The same things were measured in two ways. Each way mixes the same 12 hidden numbers, adds some noise and spreads widely along 7 directions of its own, which tell nothing about the thing.
(in the rows, 128 means zero)
Some things both ways: the first way, then the second way.
[128 101 161 131 122  84  71 141 162 145 115 104 157 127 102 133 183  88
 129  62 138 104 167  81 131  83 103 148 118]
[151  57 103  52  63 105 108 145 110 157 122 114 119 160 112 114 155 126
 120 144 143 134  66 116 126]

[127  92  99 110 135 119 170 162 145 100 139 150 105 115  87 113 140  76
 159 162 185 130 107 140 128 177 111 135 179]
[116 140 137 174 117  87 142  66 182 154 127 110 149  65 142 194 154 133
  83 174 123 130  84 124 156]

[137 126 131 120  59 155 151 159 127 120 137 138 124 135 123 115 142 115
 172 166 190 151  79 149 105 173  97 113  97]
[100  99 165  81 114 160 129 129 150 138 103 100 101 152 147 133 111 119
 161 118 129  68 163 109 132]

[ 87 141 158 130  90 177 168 132  70 118 123 169 125 154 181 165  88 161
 131 188 160 156  65 182 124 155 146  94 111]
[134  98  95  88 128 127 106  75  95 129 110 117  94 129 109 117 124 104
 111  75 156 142 142 118 157]

[175 161 122 100 109 125  72  62 116 159 125 106 147 107 116  80 164 164
 136 133 108 100 168 125 121 115 177 156  74]
[ 99 113 166  72 101 139 102 161 116 163 107 122 123 158 128  98  82 129
  93 176 114 133 175 129 107]

[174 139 131 131  88 121  73 105 131 186 107  99 166 133  75 115 173 156
 119  91  86 101 144 110 126 121 135 145  50]
[170  90 102  82 127  46 139  79 170 204 141 119 136  91 148 138 151 145
 140 136 118 154  51 108 114]

[113 152 153 115 156 137  84  71 144 148 138 144 146 115 126 117  91 187
 113 139 104 115 181 103 139 136 190 131 119]
[133 131 122  83  89  88 110 127 106 157  85 137  92 143 111 106 106  99
  78 190 121  95 133 179 143]

[105 116 132 177 107 146 150 186 190 113 152 138  83 102 152 139  71 132
 165 139 104 197  88 110 153 155  91 107 128]
[122 130 170 142 185  84 144  42 159 115  95 132 108 109 135 141 110  60
 125 114  88 107 147 125 176]

[114 154 135  88 113 126 100  72  88 123 124 147 157 151 135 120 158 195
 132 169 150  87 141 138 120 135 183 126  85]
[132 124 144 136  95 109  91 141 144 143 149 122 103 116 112 145 143 129
  99 168 137 135  96 166 159]

[ 61 155 165 114  69 109 141 152 157 114 127 181 198 131 159  99 121 133
 131 217 152 174  97 155 139 172 134  92  86]
[155  55 135  53  52 154 147 143 139 164 117 104  90 150 151 120 185  82
 152 108 177  83 121 106 101]

[ 82 168 138  85 105  96 140 154 144 125 137 172 187 143 160 109 136 164
 135 161  86 142 157 116 130 139 144 112  83]
[145 127 149 114  91 123 162  68 173 129 166 129  89  98 124 144 165  75
  86 140 121 100 126 143 136]

[131  90 127 107 131 179 153 120  72  95 100 133 113 156 120 155 145 178
 139 101 145  99 116 181 143 105 113 147 167]
[105 111 130  86 181 147 134  56 110 108 119 125 110 127 126 114 118  93
 140  33 135 116 181  96 142]

[110 109 153 150 136  89  99 164 162 148 131 115 132  87 170 128 121  67
 124 112 116 159 143  80 142 115 144 123 141]
[102 135 142  98 130  86 113 123  96 118 128 154 143  98 131 145  43 130
 125 168 153 124  57 190 139]

[105 127 151 134 121 165 136 135 110 143 142 129 120 123 155 135  87 135
 134 141 135 149 142 140 118 140 170 116 136]
[142 115  66  98 104 116 122  87 113  97  88 121 123 148 103 119 165 124
  57 129 137 106 146 114 173]

[126 148 103 102 120 134  98  50 101 132 141 126 140 148 117 128 126 135
 120 155 160 117 129 177 103 124 181 120  77]
[163  75 141  36  74 116 127 145  77 182 155 144  96 122 110 109  89  87
 143 134 169 126  98 180  92]

[ 85 126 101  85 104 110 145 123 148  89 198 123 169 176 143 116 134  99
 152 163 162 120 157 122  75 123 168  82 103]
[154 145 170 171 135 120 139  97 184  98 125 117 116 101 114 190 197 115
  85 117 123 129 132  99 153]

[ 91 144 122 142 140 167 148 132 149 116 162 115 108 118 126 111  64 101
 133 134 152 153 140 149 128 105 115 136 173]
[133 115 123 135  97 142 108  87 137 106 102  91 111 122  94 122 178 139
  33 143 105 139 200 113 173]

[164 106 152 126 106 130 103 138  99 150 162 110 130 148 101 159 161  76
 136  94 156 102 139  84  80 119 136 127 125]
[148 160 106 136 115 133 137  54 145 128 110 109  96  88 107 178 139 124
  71 117 123 106 153 126 169]

[121  68 142 139 142  97  83 155 147 147 100 132 119 100  87 185 147  74
 100  96 160 138 118 138 146 149 135 147 135]
[136 148 197 116  88 156 103 208 175  59 108 109  91 155 129 150 109 164
 127 141 170  74 169 149 149]

[ 83 131  70  92  89  85 180 127 126 119 142 118 162 173 158 108 154  99
 159 176 166 123 121 165  99 137 176  77  51]
[133  90 188 104 164 137 145  99 170  87 102 115 132 111 159 135 144  91
 168  38 168 144 174  66 111]

[ 74 135 112 168 114  61 156 145 142 119 206 135 146 168 152 130 126  74
 144 160 118 145 118  71 105 115 164  62  86]
[141  75 135  72 174  99  83 130 105 171  78 127 119 148 123  86  95 111
 119 135  98 230 145  77 118]

[119 111 142 137 122 130  94 114 111 136  89 140 147 138  77 142 159 151
 110  94 128 130 119 176 150 111 108 154 114]
[169 110 125  96 120 137 128  91 160 128 139 112  97 103 123 146 152 119
 160  77 140  81 145 136 153]

[ 95 148 130  68 128  94 125 117 124 154 142 132 174 128 134  81 146  80
 137 146 181 126 208 142  88 137 196 125 101]
[ 98  81 167 104 164 106 133  79 113 118 106 111 152  81 111 148  54 167
 123 140 151 197 106  97 105]

[125 101 152 119 162 157  97  83 113 123 124 138 106 139  88 130 134 206
 152 128 141  82 169 117 133 148 173 149 160]
[138  81  97 109 155  87 114 104 135 140  68 121 120 152 121 114 173 119
 105 161 109 150 110  81 152]

[173 141 146  82 131 184 103  65 102 142 126 104  86 114 104 128 128 168
 164 166 126  83 173 184 104 134 184 184 142]
[126 124 107 102  64  86 117  94 142 138 162 133 113 117 111 151  90 114
  72 209 108 123  43 177 178]

[ 88 137 112 140 132 113 105 110 129 123 127 124 170 130  92 107 138 147
  92 122 135 111 138 133 159 104 139 139 124]
[141  95 126 120 193 131 104 133 158 120 105 115  99 141 152  95 180 138
 171  85 131  95 177 113 165]

[129 120 165 104 136 187 133  78 109 135 143 101 101 158 129 155 106 198
 159 144 135  54 184 120 105 126 202 134 143]
[116 103 180 101 130  94 138  96 167 129 155 125 114  90 141 150  67 126
 143 151 140 160  74 136 123]

[109 136  82 135 137  57 130 131 160 124 163 134 164 149  88 113 153  83
 114 102  88 134 144 108 137  91 116 119  93]
[151 110 178  46 143 150 140 118 143 166 122 135  77 136 139  88 103  68
 156  99 106 108 218 120  91]

[140 103 137 146 124  77  68  95 102 138 128 146 142 161 101 150 197 167
 140  97 123  99 123  70 125 129 154 109  66]
[140 130 151  90 108 118  83 142 112 164  81 119  97 140 101 117  96 101
 100 153 109 144 175 140 137]

[ 85 171 163 101 104 131 122  82 126 129 151 140 176 148 183 131  97 165
 112 171 117 121 161 137 119 105 196  98  75]
[161 123 137 136 146 112 116  96 163 101 115 116  95 127 105 162 183  96
 121  77 151 146 123  93 161]

Other things, the second way, with their names:
(327): [150  94  85  86 101  75  86 176 131 169 147 152 107 174 140 111 179  98
 129 160 132 123  33 147 154]
(388): [151  75 123  61  60 146 126 162 160 126 122 127 106 154 147 126 159  84
 146 167 137 104  88 112 123]
(33): [123 128 115 122 101  65 101 118  99 155 147 144 124 112 109 141  99 130
  85 168 144 119  55 207 167]
(117): [144 105 140 101  85 144 135 164 173 113 134 110 137 122 140 132 183 180
 102 173 141 100 143 118 118]
(73): [143 131 133 105 133 123 140 105 159 173 139 132 116  91 129 157 151 129
 115 144 129 145 116 103  98]
(27): [130 139 148 127 130 119 110 122 172  66  95 104  99 163 119 157 152 133
 139  87 137  46 139 123 192]
(253): [147 122 193 108 113 162 173 115 185 123 162 130 101  99 153 138 155  87
 141 111 136  67 182 138 105]
(101): [158  84 183 103 117 172 210 102 171 137 149 133 105 103 151 146 158  76
 140 121 152  88 172  98  86]
(399): [ 98 141 156 119 144 128  83 128 154 129 114 105 121 115 113 177  58 167
 162 141 116 121 110 132 159]
(390): [150 117 144 109  82 143 138  65 168 103 147 113  78  98 110 155 167  59
 118 108 129  95 131 141 158]
(166): [132 107  95  98  96  80 102  75 120 182  76  92 147 118 123 133 110 150
  75 135 121 161 128 104 154]
(489): [143 129 151  81 171 143 144  86 169 108 113 132  80  91 160 113 114  79
 206  88 134  56 183 152 135]
(169): [128 109  71  75 114 107 122  87 102 147 111 136 101 114 126 102 149 103
 101 149 134 103 106 157 144]
(363): [129 138 169 100  92  78 104 137 145 182 143 124 135 118 119 155  77 136
 106 152 136 150  95 146 115]
(465): [145 125 115  95  83 137 108 198 136 156 137 140 112 184 113 140 157 126
 130 172 125  51 110 150 145]
(307): [141 158 119 124  85 115 136  84 180 139 156 127 109  78 127 198 128 116
 104 160 134 116  64 142 148]
(199): [140 154 133 120 114 137 112  95 146 142 161 124  73  95  99 175  88 112
 143 141 115  74 111 191 178]
(463): [161 113  96 126  79 142 120  70 148 145  93  84  91 137  95 152 193  99
  58 108 132 128 183  81 168]
(280): [116  79 105  39 173 102 127 108  81 149 125 160 128 130 133  96  97 107
 160 116 131 140  69 121  98]
(258): [126 103 115  91 111 106  77 127 128 205 103  90 108 129 123 114 107 177
  92 173 112 171 136 121 136]
(442): [123 116 155 101  76  72 108  62 104 157 123 109 131  97  94 138  55 100
  58 137 137 191 122 154 144]
(10): [113  75 142  97 147 128 146  72 126 153 130 117 100  92 143 105 105 110
 156 135 132  93 146 158 141]
(396): [127  88 130  88 170  37  86 142 150 162 127 134 132 168 143  92 106 147
 126 145 111 199  60  99 140]
(108): [128  85 164  71 127 151 108 181 136  99 137 114 105 140 118 117 111 189
 165 144 144 103 121 140 123]
(298): [133 148  99  88 148  94  87  93 134 131  80 126 105 140 130 133 142  93
 147  74 118  88 123 128 167]
(157): [173 150 122  80  97 125 126 153 151  97 153 144  91 115 122 134 135 141
 136 142 142  58 115 183 145]
(370): [152 137 132 146 112  97 152  58 133 136 127 134  99  70 132 144 137  85
  59 156 139 121 140 177 161]
(119): [111 116 110 104 189  71  85 122  79 130  59 136 139 188 111  99 107 117
 120  91 128 111 146 120 171]
(3): [122  86 123  85 141 137 146  73  78 173 146 144 111 108 102 112 105  80
 110 124 128 143 145 139 115]
(187): [ 72 135 138  70 140 137 119 141 124 146 126 130 117 136 142 113  50 176
 125 180 123  87 138 151 121]
(267): [114 131 121 108 179 171  94 187 142  76 113 142  96 177 117 137 145 148
 196 127 133  38 131 135 166]
(274): [110 108 103 104 149  95  83 126 121 140  94 122 117 116 128 125 111 174
 126 187 114 133  76 147 161]
(212): [135  94 141 116 170  71 144 110 131 148 194 159 106  99 127 132 133 137
 152 155 129 112  24 182 138]
(124): [119 106 106  97  87  92  96 155 113 198 137 128 134 118 155  99 122 166
  62 207 134 168  94 159 125]
(44): [103 136  94  91 181 101 132  49 106 142 112 140 110  95 134 120  87 135
 105 139 103 122 116 139 149]
(453): [124  64  70  37 117 106 103 104  93 178 111 126  89 149 140  57 152 105
 117 134 129 135 105 130 130]
(40): [144  82 142  96 129 118 135 146 180  79 122 116 100 133 156 112 148 155
 163 146 153  74 113 138 155]
(230): [141 116 129 105 157 120 126 104 125 146 123 133 116 107 135 156 125 111
 150  88 147 141 108 108 125]
(167): [132 109  99 106 115  78 117  92 125  98  99 133 171 116 123 142 127 116
 119 129 136 112  84 135 168]

Some of these things the first way, each followed by its name:
[110 161 114 136  90 137 158 107 130 110 186 117 130 153 180 130  95 135
 144 198 132 118  92 101 108 123 165  80  89]  (327)
[140  55 140 137 167 110 116 119 136 117 100 140 121 134  73 171 162 155
 110  66 119  83 145 108 171 117 131 145 157]  (363)
[ 98  49 150 189 117 116 181 215 146 119 149 142 108 149  99 169 128  63
 146 101 175 146  86  79 136 155  89  90 166]  (166)
[127  89 129 109  77 140 126 163 127 126 125 121 133 158 116 166 158 119
 151  92 193 124 114 127  97 150 109 108  83]  (27)
[124 133 100 102 145  95 122 120  98 111 147 150 141 129 108 103 165 105
 128 113 153 125 151 130 123 112 136 138 135]  (3)
[121  79 136 161 141 161 136 140 133 111 181 121  84 136 105 146 102 146
 158 125 141 123 144  85 117 155 165 111 169]  (101)
[ 51  97 124 119 162 136 156 126 111  90 161 172 129 160 124 155  95 168
 128 196 147 117 128 139 130 180 200  97 172]  (370)
[ 89 124 135 138 107 152 164 114 123  94 190 127 140 157 158 133  84  97
 132 183 154 140 108 144 105 116 162  83 144]  (230)
[112 104 174 128 133  88  99 112 138 126 150 110 137 160 125 124 185 147
 178 131 118  67 189  60 111 109 178 127 126]  (388)
[122 145 129 165 130 135 121 129 163 143 165  93 130  79 126 105  79  66
  94 168 114 130 120 103 147 108 148 140 176]  (124)
[145 128 130 148 147 140 114 137 133 141 102 113 104 112 100 145 126 100
 120  95 122 109  96 116 155  92  63 168 175]  (453)
[ 93 154 192 118 132 184 123  81 106 105 149 172 142 138 126 133  80 189
 114 171 130 131 150 171 136 119 158 137 159]  (199)
[121 102  82  91 144  95  98 158 133 111 136 125 149 137  75 139 181  94
 116  67 167 102 149  99 117 117  95 146 140]  (212)
[108 139 105 147  99  83 161 186 175 146 157 118 145 123 144 142 116  76
 116 130 101 145 114  86 138 124 121  99  82]  (396)
[139 100 128 121 115 174 120  84  83  91 151 154 114 152 103 135 137 203
 150 154 163 114 114 150 117 163 171 116 125]  (465)
[ 85 185 132 105  92 120 159 142 143 123 136 160 141 139 179 115 104 120
 159 181 127 173 105 165 120 129 107 109  81]  (390)
[ 90 129 111  93 132 159 146  93 118 100 167 123 136 151 139 133  90 133
 122 167 186  99 147 144 103 132 187 104 144]  (33)
[ 81 126 107 114 147  75 140 115  97 136 124 157 162 190 103 122 174 167
 140 119 130  87 153 101 124 133 161 103  85]  (489)
[143 120 152 184 124 150  77 146 161 172 128  83 113  83 115 112 102 119
 124  80 102 150 144  85 148 109 116 152 139]  (117)
